The rows come from 4 hidden closed curves, with some noise, and rows from the same curve form a group. Each curve winds through 8 dimensions. The rows are also pushed far along 5 directions, which tell nothing about the answers.
In the rows, 128 means zero.
Known rows, each followed by its group:
[113 103 135 125  99 131  88 132 170 155 138 148 147 152 117 122 176 145
 119 127  91 112 121] -> S
[ 90 112 125 112 158 104 183 137 121 104 110 148 119  95 138 102  89 124
 110 100  93 125 132] -> L
[ 85 153 102  85 164 115 139 125 158 132 146 167  81  83 167 144 105  98
 129  65  79 102 116] -> L
[163 117  78 109 126 132 179  87 112 133  86 136 173  99 138 105 141  74
  81  45  99 144 106] -> F
[105 166 180 175 133 101 127 132 128 145 137  69 133 145 113 132 125 187
 165 194 178 107 184] -> T
[ 77 222 145 113 117 130  45 119 125  83 199 129  61 140 108 175  93 142
 162 145 148  65  71] -> S
[187 161 141 141 100 144 122 116  46  57 121 131 150 118 143 147  33 107
 144 165 165 138  55] -> L
[134 125 186 126 148  93 179 156 118 187 118  77 184 174 116 116 166 129
 122 172 207 146 181] -> F
[115 103 123 136 139 138  98 130 153 133 143 104 127 115 116 123 165 100
 128 115 149 138 153] -> F
[ 99 137 141 115 140 128 133 114 126 100 140 159  60 104 127 144 120 141
 107  66 102 117 114] -> T
[ 40 100 149 145 138 133 103 156 184 189 137 113  93 140 130 117 190 161
 135 145 136 113 204] -> S
[192  73 104 139 124 131 140 134 128 159 100 112 189 125 108 119 152 123
 124 121 157 168 147] -> F
[ 70 133 184 153 122 129  94 158 119 110 148 122  71 138 129 125 129 163
 143 166 164 117 145] -> S
[154 138  84 118 137 118 199  79 108 100  87 126 173  98 139 102  85 106
 108  91  89 120 114] -> T
[ 77 177 123 112 165 128 106 118 133 115 168  96  84 114 129 164  97 101
 144 136 158 107 125] -> F
[ 64 100 146 133 103 155  82 140 183 125 156 134 100 111 113 117 162 140
 130 128  86 122 134] -> L
[150 193 162 118 143  88 162 128  61  98 131 122 140 153 139 154  47 132
 137 179 165 122  81] -> S
[ 61 164 120 121 147 143 130 130 177 152 158  86  73 136 124 118 166 123
 151 154 136 116 185] -> F
[203 108 117 145 104 132 136 129  65  80  97 155 153  97 128 127  71 135
 130  97 150 147  90] -> F
[164 122 155 132 125  90 155 145  96 169  98 152 175 157 137 150 103 168
 115 147 127 134 109] -> S
[151 136  76  88 170 140 181 123 117 140 136  55 174 125  93 137 119  42
 114 149 164 182 124] -> T
[123 137 144 122 134 123 156 120 132 194 119  70 172 160 132 125 169  99
 114 171 188 149 156] -> T
[141 134 136 137  72 136  99  95 103  90 117 147 153 140 126 108  98 155
 128 144 136 100  76] -> T
[180  95 138 135 105 134 159 106 151 175 112  95 185 148 108 132 154 149
 125 169 139 164 147] -> L
[168 152  96 120 141  95 182 103  97 107  94 167 153 113 158 126  77 119
 115  89  64 121  85] -> S
[ 72 129  78 114 171 128 139 114 170 160 140  71 126 124 124  92 196  55
 118 108 138 136 179] -> L
[169  66 155 141  93  94 140 162 118 158  89 164 221 165 114  98 145 169
 107 144  95 141 112] -> S
[112 101 157 167  89 149 123 123 162 161 109 130 113 123 140 111 160 193
 143 145 120 118 181] -> S
[136  88 174 157  99 130  83 157 140 125 137 137 144 130 106 117 154 166
 142 135 150 125 146] -> F
[ 95 159 154 112 148 112  91 139  96  82 163 138  79 128 125 145 111 104
 123 100 172 113  89] -> L
[139 110  95 129 132 131 124 130 107 104 112 131 154  94 125 111 110  95
 120  86 134 133 116] -> F
[167 153  72 127 138 159 146  73  91  96 130  53 138 111 110 135  98  57
 123 149 195 180  99] -> L
[ 89 119 173 127 122 105 175 151 136 113 108 159 139 104 147  93  92 167
 131 126  85  95 146] -> L
[ 73 149 112 148 149 136 128 126 162 182 128  95  96 111 157 122 173 112
 138 120 130 122 188] -> L
[137 138 121 102 111 141 132  89 125  67 138 156 128 118 120 116 112 106
 105  83  83 109  75] -> F
[ 80 146 120 125 160  77 130 155 147 142 120 191 101 117 156 123 123 168
 135  73  59  69 146] -> S
[125 109 149 166 106 156  88 141 151 152 146  87  98 127 103 124 181 155
 155 151 185 150 181] -> F
[100 103  98 128 139 145 107 132 159 157 150  54 160 143  90 113 178  82
 128 172 165 162 157] -> F
[115 105  84 126 111 155 105  96 180 173 134 104 146 127 107 137 184  98
 103 120  83 149 120] -> F
[141 140  84 136 118 112 106 121 127 131 118 147 154 119 122 123 121 141
 134  95 100 103 109] -> S
[129 149 129 133 176  71 177 151 107 156 113  84 196 144 112 133  93 134
 137 169 149 121 160] -> T
[ 52 153  91 120 197 103 144 123 138 117 133 122  68 124 161 124  96 117
 138 137 112 102 155] -> T
[199 129  36 125 103 179 160  71 149 137 110  69 204  90 108 115 145  47
 125 115 103 171 125] -> T
[125 156 182 115 135 107 126 148  95 116 145 128 125 152 121 137 124 132
 129 126 186 112 121] -> F
[114 148 134 131 143 136 166 139 159 154 135  81 138 114 125 114 148 109
 150 152 131 130 192] -> T
[ 90 157 149 148  85 190  83 104 180 132 167  96  52 100 116 132 183 139
 151 119 138 119 162] -> T
[ 96 170 146 142 130 132 123 107 113  76 133 151  58  92 150 127  96 142
 136  87 113  93 123] -> T
[135 124  66 119 151 139 134  76 161 118 137 102 116 121 117 122 152  91
 121 106 107 144 135] -> S
[134 133 144 150 126 102 138 154 102 108  96 180 119 147 149 115 100 192
 139 134  95  88 142] -> L
[174 114 114 126 146 115 151 125 119 180 111  84 197 166 140 135 148  85
 124 176 174 163 145] -> S
[166 122  37 134 148 145 143  63 127 147 101  97 140 119 146 143 123  79
 107 121 116 174 105] -> T
[193 136 140 142  94 127 156  95 108 141 108 101 185 125 122 118 132 121
 126 125 179 146 121] -> L
[148 135 130 133  91 154  99 116 130 163 139  94 155 138 105 140 168 106
 118 135 164 146 109] -> T
[ 92 145 116  99 211 103 159 120 136 149 144  99  93 132 156 139 158  58
 106 105 153 147 161] -> L
[ 94 108 123 128  85 177  49 104 171 131 150 163  81 123 134 140 179 122
 110  84  91 113  97] -> S
[171 122 145 134  88 127 136 111 117 139 110 169 139 137 134 153 108 175
 113 128  81 134  81] -> S
[126 124  99 110 176 106 202 130 114 143 114  55 187 131 115 100 117  74
 121 169 181 170 158] -> L
[160 154 179 122 139 109 160 158  76 100 141  95 156 136  99 142  91 120
 137 160 192 145 119] -> T
[145 109  80  88 163 109 182 116 105 126 102 166 134 127 137 127 121  87
  74  62  72 151  84] -> F
[ 69 126 189 149 131 120 119 141 142 153 140  84 123 166 111 110 186 148
 119 164 169 120 181] -> L

New rows. What belongs after each?
[114 139 148 131 117 123 112 155 144 168 138 109 157 140 127 135 129 143
 153 178 148 116 142] -> L
[103 132 132 111 152 120 122 139 155 172 140 157  73 135 145 148 179 133
 119  78 111 120 156] -> F
[149 154 107 150 133 135 124 117 100 125 117  87 147 162 118 127 122 123
 142 182 173 130 144] -> L
[ 54 168 195 158 106 135  47 176 119 105 167 136  69 156 125 142 118 187
 162 182 152  72 136] -> L
[147 179 109 124  99 182 103  73 142 115 164  72  90 130 106 136 164  99
 147 134 182 135 129] -> F
[137 131 126 105 125 123 138 121 125 146 137 108 161 110 118 146 109  99
 121 128 154 147  94] -> L
[ 71 181 183 158 156  95 109 153 129 159 155  80  91 150 128 138 146 161
 161 166 205 104 187] -> S
[169 111 114 123  81 159 135  71 141 123 113 142 158  97 122 135 120 122
 103  85  83 138  83] -> L
[128 157 179 171  83 115  84 142 103 100 129 168 102 119 118 152  80 234
 159 131 119  78 106] -> T
[ 93 138 154 114  94 149  77 129 147 110 161 139 115 151 116 130 133 139
 132 160 120 100  96] -> S
[ 52 180 176 115 204  69 168 193 109 174 136 115  82 147 158 146 110 146
 147 154 185  99 189] -> F
[107 154 140 128 125 113  77 137 124 126 167 125 102 156  96 161 128 156
 134 152 133 120  91] -> S
[129 130 116 153 106 140 100 113 145 139 135  77 162 151 110 112 141 134
 155 206 161 136 145] -> T
[147 105  64 118 146 115 190 108 101 106  78 143 175 103 142  95  86  98
 103  97  84 138 107] -> S
[136 178 141 102 159 104 209 129  98 135 119 103 150 121 142 137  72 115
 138 151 159 118 147] -> T
[ 87 172 141 111 117 143  88 106 132  91 158 165  53 126 153 143 113 131
 132 104 129  82  90] -> T
[172 121  49 147 134 152 156  75 126 137  85 111 141 116 144 116 148  90
 108  99 102 160 141] -> L
[130 106 133 133 118 130 123 123 109  69 126 170  89  97 115 139  74 172
 124  95  91 124  92] -> F
[175 133 102 136 105 158  77  92 116 141 143  72 173 151 106 142 162  72
 123 155 200 159  95] -> S
[140 125 150 111 140 101 189 146 122 133 112 132 163 158 130 109 111 144
 129 167 118 129 143] -> F
[114 176 105 108 166 129 112 128 107 120 158  82 131 130 129 144 131  37
 124 128 173 137 110] -> T
[187 124  97 128 144 131 163 105  83  90 106 131 131  96 144 137  76 101
 120 102 142 158 104] -> F
[105 143 126 115 139 127 120 107 177 147 158 126  75 108 129 143 157 141
 144  92 126 117 152] -> L
[ 87 119 113 109 169 130 170 134 174 164 145  71 128 120  99 114 182  91
 118 131 123 150 192] -> T
[ 96 139 146 118 134 117 133 157 141 157 139  94 164 149 118 105 157 106
 137 168 154 122 157] -> T
[155 123 162 138  87 131 150 128 115  87 114 146 166 120 126 101  83 161
 143 160 115 111 114] -> L
[114 168 143 127 162 111 146 132 106 113 127 129 105 106 166 146  77 114
 141 127 141 110 133] -> F
[147 128 155 108 164  83 185 147  90 117 101 159 151 144 157 131  62 157
 132 148 147 109 136] -> S
[116 134  92 157  89 169  59  90 168 120 153  88 119 137 102 121 155 136
 154 169 137 123 125] -> T
[ 55 156 118  83 202  94 142 153 122 114 151 135  84 128 146 148  88  92
 122 126 122 104 124] -> L
[ 91 116  83 138 158 160 115  99 173 147 139  82  90  84 132 120 181  76
 125  80 142 144 182] -> F
[161 150  68 110 153 118 155 119 108 143 124  69 213 129  93 136 108  64
 121 145 147 148 111] -> T
[143 116 142 157  67 159  89 127 152 182 126 126 122 135 107 130 199 170
 130 111 141 136 146] -> F
[161 166  79 141 117 167  98 115 142 157 153  49 156 112  94 155 144  78
 158 165 161 154 134] -> T
[ 66 102 181 161  92 152 100 140 187 154 126 163  58 119 153 116 169 218
 144 129  93  93 188] -> S
[ 88 180 127 118 170 124 154  96 153 160 149  60 106 120 149 122 174  65
 131 117 185 126 183] -> L
[124 127 152 128  87 140 123 119 130  53 123 203 102  87 146 110  74 169
 138  90  51  80  93] -> L
[102 181  93 108 186 122 149  82 111 110 158  67  82 133 124 160 115  61
 114 136 159 160 106] -> S
[139 137 110 107 177 105 212 137 145 180 106 110 145 142 156 114 146 107
 130 142 130 141 195] -> F
[ 82 146  81 135 123 173  86  76 172 147 143 109  68 112 164 123 184  75
 122  99 118 131 133] -> T
[149 115 128 106 147 103 206 124 128 160  93 135 159 132 130 110 137 143
 109  94 124 125 161] -> F
[132 146 109 160  89 150  71  90 134 103 134 151  89  95 125 129 137 153
 137  69 105 102 107] -> S
[150  97 171 144  80 132  96 143 128 155 124 160 129 155 109 158 123 220
 129 158 126 128 106] -> S
[141 129 148 156  94 147  84 119 129  81 153 121 116 111  87 128 140 148
 136 111 123 126 112] -> T
[ 85 118 123 153  94 180  41 103 160  87 170 103  83  91  92 124 157 120
 136  99 136 120 120] -> F
[ 97 135 148 149 105 136 100 124 132 132 123 148  94 127 160 114 142 143
 132 124 126 109 128] -> T
[145 163 100 126 104 166  92  99 110 104 141 125 107 120 151 142 107  90
 140 140 153 133  82] -> T
[118 129 133 130 131 123 115 110 155 114 144 131 108 136 126 116 158 131
 128 117 103 118 137] -> S
[154 166 119 114 136 130 141 103  81  96 122 103 177 127 148 124  94  42
 114 133 163 135  82] -> L
[131 122 155 164 106 161  90 119 150 128 151  94  82 118 107 141 157 163
 153 147 171 145 163] -> F
[100  87  85 116 167 106 135 122 195 186 116 148 126 131 143 114 193 124
 111  80  71 116 184] -> S
[106 109 136 116  94 147 124 102 150 112 120 160 126 125 125 106 143 140
 102 101  70 110 104] -> S
[207  99 122 142 101 139 164 113 122 140 106  99 206 119  93 120 146 115
 113 123 123 172 126] -> T
[180 105 175 137 127  88 191 159  94 116  95 156 185 123 123 116 100 162
 119 115 101 134 136] -> T
[139 167 143 140 142 102 142 149  79 103 116 126 139 162 139 126  79 157
 153 181 166 100 138] -> L
